The same things were measured in two ways. Each way mixes the same 4 hidden numbers, adds some noise and spreads widely along 3 directions of its own, which tell nothing about the thing.
(in the rows, 128 means zero)
Some things both ways: the first way, then the second way.
[116 135 140 146 138 130 130 130 102 134 124 103 108 146 132 136]
[ 99 173  90 156 127 136 153 178 141 130 158]

[129 141 136 135 150 101 160 105 117 130 135 118  95 130 130 122]
[166 170  80 149 161 139 145 161 178 151 173]

[169 103 122  93 171 154 112 110 143 159 165 143 109 128 123  96]
[200 170 137 103  63 141 113 152 190 110 232]

[112 128 151 138 154 141 130 139 107 143 121  97 110 138 143 139]
[ 99 176  98 166 109 141 155 178 147 128 175]

[146 105 116 154 190 146  98 144 102 117 127 125 101 121 109 132]
[118 146 113 121 119 157 131 115 145 188 157]

[168 106 143 131 160 162  96 121 137 143 152 129 118 130 106 125]
[130 184 139 170 103 162 160 160 138  95 155]

[122 139 144 150 122 146 124 110  76 141 128  72 125 152 123 114]
[104 174  49 124 147 150 141  86 137 200  76]

[165 116 162 162 141 164  89 119 160 146 163 113 115 123 100 130]
[117 186 153 162 131 169 170 151  76  84  93]

[131 122 158 162 154  92 136 131 129  97 124 139 107 137 105 159]
[ 95 161 103 147 161 143 155 165 110 148 129]

[175 103 135 126 127 167  91 114 128 145 155 124 142 153 105 116]
[110 199 110 193  93 164 173 170 138 124 161]

[ 88 164 114 140  90 168 131 120 117 172 137  95 123 142 172 116]
[116 156 141 127  99 152 139 167 124 143 188]

[194 106 146 104 125 162  94  83 151 153 186 138 136 142  98 106]
[172 212 134 183  74 182 170 151 157 120 181]

[115 128  77 162 131 153 103 161  97 115 122 141 136 147 137 134]
[ 50  89 142  80 128 160 110  81 100 221 133]

[135 115 139 159 150 180  84 145 106 147 135  93 116 131 123 131]
[ 83 155 131 137 107 163 146 116 104 142 117]

Other things, the second way, with their names:
<411>: [143 150 121  93 132 126 115 148 136 105 151]
<379>: [109 157 161 111  95 159 143 153  92 142 159]
<42>: [209 215 146  91  90 141 144 190  98  64 152]
<196>: [114 152 125 109 105 140 131 146 127 118 153]
<155>: [ 78 171 125  75 127 128 147 178  24 119  81]
<166>: [129 155 128 132  66 154 126 116 173 117 178]
<404>: [121 183 168 146 152 147 177 235  48  80 147]
<223>: [128 158 161 133 105 142 144 211 114 116 218]
<400>: [117 156 157 123 126 163 144 133  91 108 115]
<256>: [ 31 188 102 194  97 165 186 177  84 179 136]
<187>: [ 88 158 130 124 116 129 145 207 101 129 182]
<398>: [137 181 128 148  92 183 153 104 135 176 145]
<272>: [130 151 125 135  77 171 130 103 173 182 184]
<280>: [ 31 108 208 147 138 151 149 197  52  89 162]
<88>: [140 185 106 102 134 160 150 121  96 175  96]
<116>: [ 87 156 109 123 175 116 151 209  78 112 126]
<122>: [106 159 155 155  86 173 153 146 128 170 191]
<215>: [145 113 200 122 104 152 117 169 157 100 239]
<10>: [ 69 133 130 153 113 159 139 128 133 143 147]
<199>: [117 148 121 136 142 162 138 118 132 154 129]
<376>: [ 91 145 114  95 139 107 132 214 100 123 176]
<323>: [ 66 100 187 123 107 164 119 102 116 104 140]
<381>: [129 143 146  83 181 144 136 150  69 154 113]
<31>: [107 179 139 176 100 170 169 175 121 166 192]
<108>: [ 71 181 104 177 140 167 174 137  87 139  73]
<152>: [152 173  81 123 112 124 132 184 177 148 209]
<183>: [ 82 120 126 126 109 139 117 128 155 135 169]
<364>: [141 133 161 117 119 158 131 147 138 161 203]
<35>: [119 151 143  82 158 147 140 148  64 160 112]
<374>: [110 179 131 159 111 151 161 186 116 101 159]
<36>: [ 27  96 114  38 182 116 116 139  34 184  72]
<218>: [130 118 116  99 126 133 108 133 180 181 206]

Some of these things the first way, each followed by its name:
[114 152 142 141 100 154 126 116 126 166 149  99 125 146 146 125]
<374>
[136 117 160 173 102 141  93 147 105 106 126 108 142 167 108 160]
<256>
[164  96  83  99 145 138 105 140 104 114 144 177 148 169 127 116]
<183>
[ 80 147 166 164 136  61 190 140 137 105 106 140  96 148 143 182]
<376>
[133 124  92  97 137 119 143 132 164 139 152 201 120 141 153 129]
<215>
[162 100 106 114 159 171  90 133 108 135 149 128 132 144 119 105]
<272>
[130 158 134 172  81 115 143 111 155 125 150 138 125 147 124 140]
<35>
[132 145 122 150  99 162 102 129 138 152 151 125 129 146 133 125]
<379>
[148  90 148 100 192 157 101 145 117 146 135 136 111 137 128 132]
<166>
[149 135 158 167 123 131 113 110 136 138 150 100 107 135 104 135]
<88>
[127 139 163 157  92 147 119 124 122 140 138  92 131 161 129 141]
<108>
[ 93 134 126 129 181  89 166 150 117 117 111 151  89 138 154 151]
<218>
[160 110 143 159 140 123 102 134 147 109 153 148 122 144 100 146]
<31>
[ 93 169 120 139  67 134 157 113 143 167 144 127 127 153 167 126]
<223>
[120 128 140 138 178 118 146 125 101 132 123 103  88 126 132 132]
<152>
[ 88 121 140 109 158 157 124 165 139 141 120 145 114 144 166 164]
<323>
